There are 3 ways to turn a row about zero (a turn may also mirror it). The second row of each pair is the first, turned, with some noise. The first 27 pairs use one turn. New pairs use 2 turns, one after the other, and a turn may come again.
In the rows, 128 means zero.
Some pairs, each with its turns in order after it:
[119 101 125 107 114 127  89  93]
[166 102 124  97 114 110 147 117] | K_783

[106 129  84 103 133 135  87  80]
[131 115 104  96 136 108 113 193] | K_662

[185  80 164 141 118 176  99 117]
[106 153 131  99 118  51 174 110] | K_409

[129 106 139 163 109 146  90 144]
[106 125  92 115 100  93 134 107] | K_409

[122 103 180 167 147 115 104 174]
[108 134  99 147  62 101 135 151] | K_409

[147 130 152  66  98 153 131 129]
[141 116 117 112  76 175 110 131] | K_783

[104 129 112  96 135  69 139 118]
[115  87 101 115 148 126 147 171] | K_783

[156 168 178 201 133 109 157  76]
[140 172 175 187 110  68 112 180] | K_783

[185 103  90 132 163 150 121 142]
[144 111 168 126 169 156  94  96] | K_783

[175 119 152 148  82  90 131 165]
[128  78 130 140 111  63 118 155] | K_409

[127  88 125 153 111 234 105  55]
[148 124 192  95  62  75 108  47] | K_783

[133  73  97 186 110  95 116 145]
[162 123  71 101 107  80  87 141] | K_409

[144  90 137 143 103  88 136 125]
[154  93 112 173 132 117 138 129] | K_783

[155 129 123 206 143  85  72  62]
[142 182 105 132 205 189 139 184] | K_662

[141  76  99 155 140 166 151  91]
[120  85 186 140 125  99 111  82] | K_783

[141 121 153 138 161 110 116 127]
[105 142 121 154 131 144 151 138] | K_662

[126 137 222 103 126 108  82  78]
[119 167 153 173 159  69 187 176] | K_662

[ 91 147  69 126 105 193 136 173]
[133  58 117  68 131 113  98  86] | K_662

[153  89 114 129  92 134  88 131]
[132 130 116 121 130  73 111  92] | K_409

[119 132 106 119 102 105 129 115]
[141 112 119 143 156 129 106 127] | K_409

[114 129 108 160 149 135 125 130]
[111 130 104 108 144 149 123 123] | K_662

[108 152 192 157 129  92 128 105]
[135 184 113 155 160 105 171 117] | K_662

[134 104  94 171 127 115 120 103]
[141 140  89  91 145 113 102 137] | K_409

[101 134 150 194 114  74 159 163]
[153 178 106 121 131 162 172  60] | K_662

[125 124 117 130 163 140 117 137]
[ 98 111 106 125 127 140 130 131] | K_662

[122 147  85 140 112  94 140 170]
[106 128  79 142 174 127 106 130] | K_783

[ 92 177 116 114  76  91 157 101]
[139  71 115 169 188 165 118 136] | K_409

New pairs. What belongs after each?
[ 94 154 137 165 152 134 149 123]
[134 129  77 117 128 123 101 157] | K_662 K_662

[ 68 109 171 121 131 141 106 104]
[ 92  91 103 153  92 130 103 163] | K_783 K_783

[161 149 140 124 119 131  88 124]
[132 139 124 106  89 117 139 156] | K_662 K_409

[193 132 119 167  86 178 100  80]
[172 135 163 173 174 149 164 192] | K_783 K_662

[100 136 165 107 170 123  38  81]
[152 116 149 213  64 104  97 105] | K_783 K_662

[121 216 113  90 170 114 137 117]
[114  52 107 137  94  95 176 106] | K_783 K_662

[148 154 137 171 173  98 138 128]
[117 125 107  67 134 165 126 119] | K_662 K_409

[146 109 109  85 161 151 164 111]
[156 119 139  83 146 126 180 135] | K_662 K_662

[ 84 131 138 132 157 181 124 157]
[120 161 103  88  86 103 127 156] | K_662 K_662

[111 136 148  74  83 168 122 178]
[141  98 161 171  80  76 135 131] | K_409 K_783

[114 123 118 157 156 154 165 132]
[135  93 152 139 104 108  96 115] | K_409 K_662

[124  78  98 149  94  85 100 123]
[162 164 124  93 144  99  92 167] | K_783 K_409

[147 180 123 137 157 126 138 169]
[134 123 111 161 101 107 165  85] | K_409 K_409

[141 131  97 129  91 134 168 122]
[134 128 133  83 141 146 159 156] | K_783 K_662

[125  96  83 192 136 127 139 156]
[ 98 184  77 128 148 144 133 156] | K_783 K_662

[132 120  98 118 178 174  83 131]
[107 171 174 157 157 139 166 135] | K_783 K_409

[178 162 157  78 123 138 104 103]
[107 159 145 143 114 112 197 163] | K_409 K_783

[132 159 185 115 122 111 163 135]
[159 179 105 143 160 146 117 123] | K_662 K_662

[135 151 128  83 120  60 106  79]
[137 192 159 128 180 108 170 124] | K_409 K_783

[112 121 140 162 124  69 100 128]
[106 118 140 163 184 135 105 151] | K_783 K_783

[129 117 110 108 100 113 152 126]
[135 105 116 125 143 119 138  90] | K_783 K_783

[189  42 183 114 127  94 132 153]
[208 164 125 177 109 173 179  95] | K_409 K_662

[118 123 103 136 106 175  89 154]
[144 108 144  79 116  99 106 156] | K_783 K_783

[118 144 114 130 108 156 113 156]
[138  96 136 117 101 103 133 116] | K_409 K_783

[102 122 120  90 150 121 154 127]
[102 124 136 100  97 109 131 111] | K_783 K_662

[143  50 154 162  87 143 123 125]
[128  75  98 153 171 123  97 182] | K_409 K_783

[145 132 124 154 101 141 205 114]
[141 149 130  81 165 143 185 123] | K_783 K_662

[ 86 113 113 200 127 171 126 203]
[186 113 183  70 102 109  76 157] | K_409 K_662

[114 129 125 136 186 147 153 121]
[105 155 120 114  96 161  96 125] | K_409 K_783

[155 120 118 126  94 136  89  75]
[120 135 153 140 151  61 100 133] | K_783 K_409

[106 129 137 171 106 117 157 139]
[151 154  94 105 142 149 135 113] | K_783 K_662

[156 175 107 113 138 135 154 154]
[132 173 124  85 135 137 148 102] | K_783 K_783

[120 150 124 131  76 112 112  84]
[155 139 144 140 162 171 108 163] | K_662 K_783

[140 126 138 173 154  75  88  88]
[146  80  65 104 119 145 167 123] | K_409 K_662

[172 124 191 187 158 115 110 155]
[ 68 171 189 139 109  87 138 122] | K_662 K_783

[150  68 145 162 128 112 123  99]
[136 101 158 141 129 143  63 153] | K_409 K_409

[ 97 159 153 119 177 138 133 136]
[165 125  91 121 145 160  97 140] | K_662 K_409

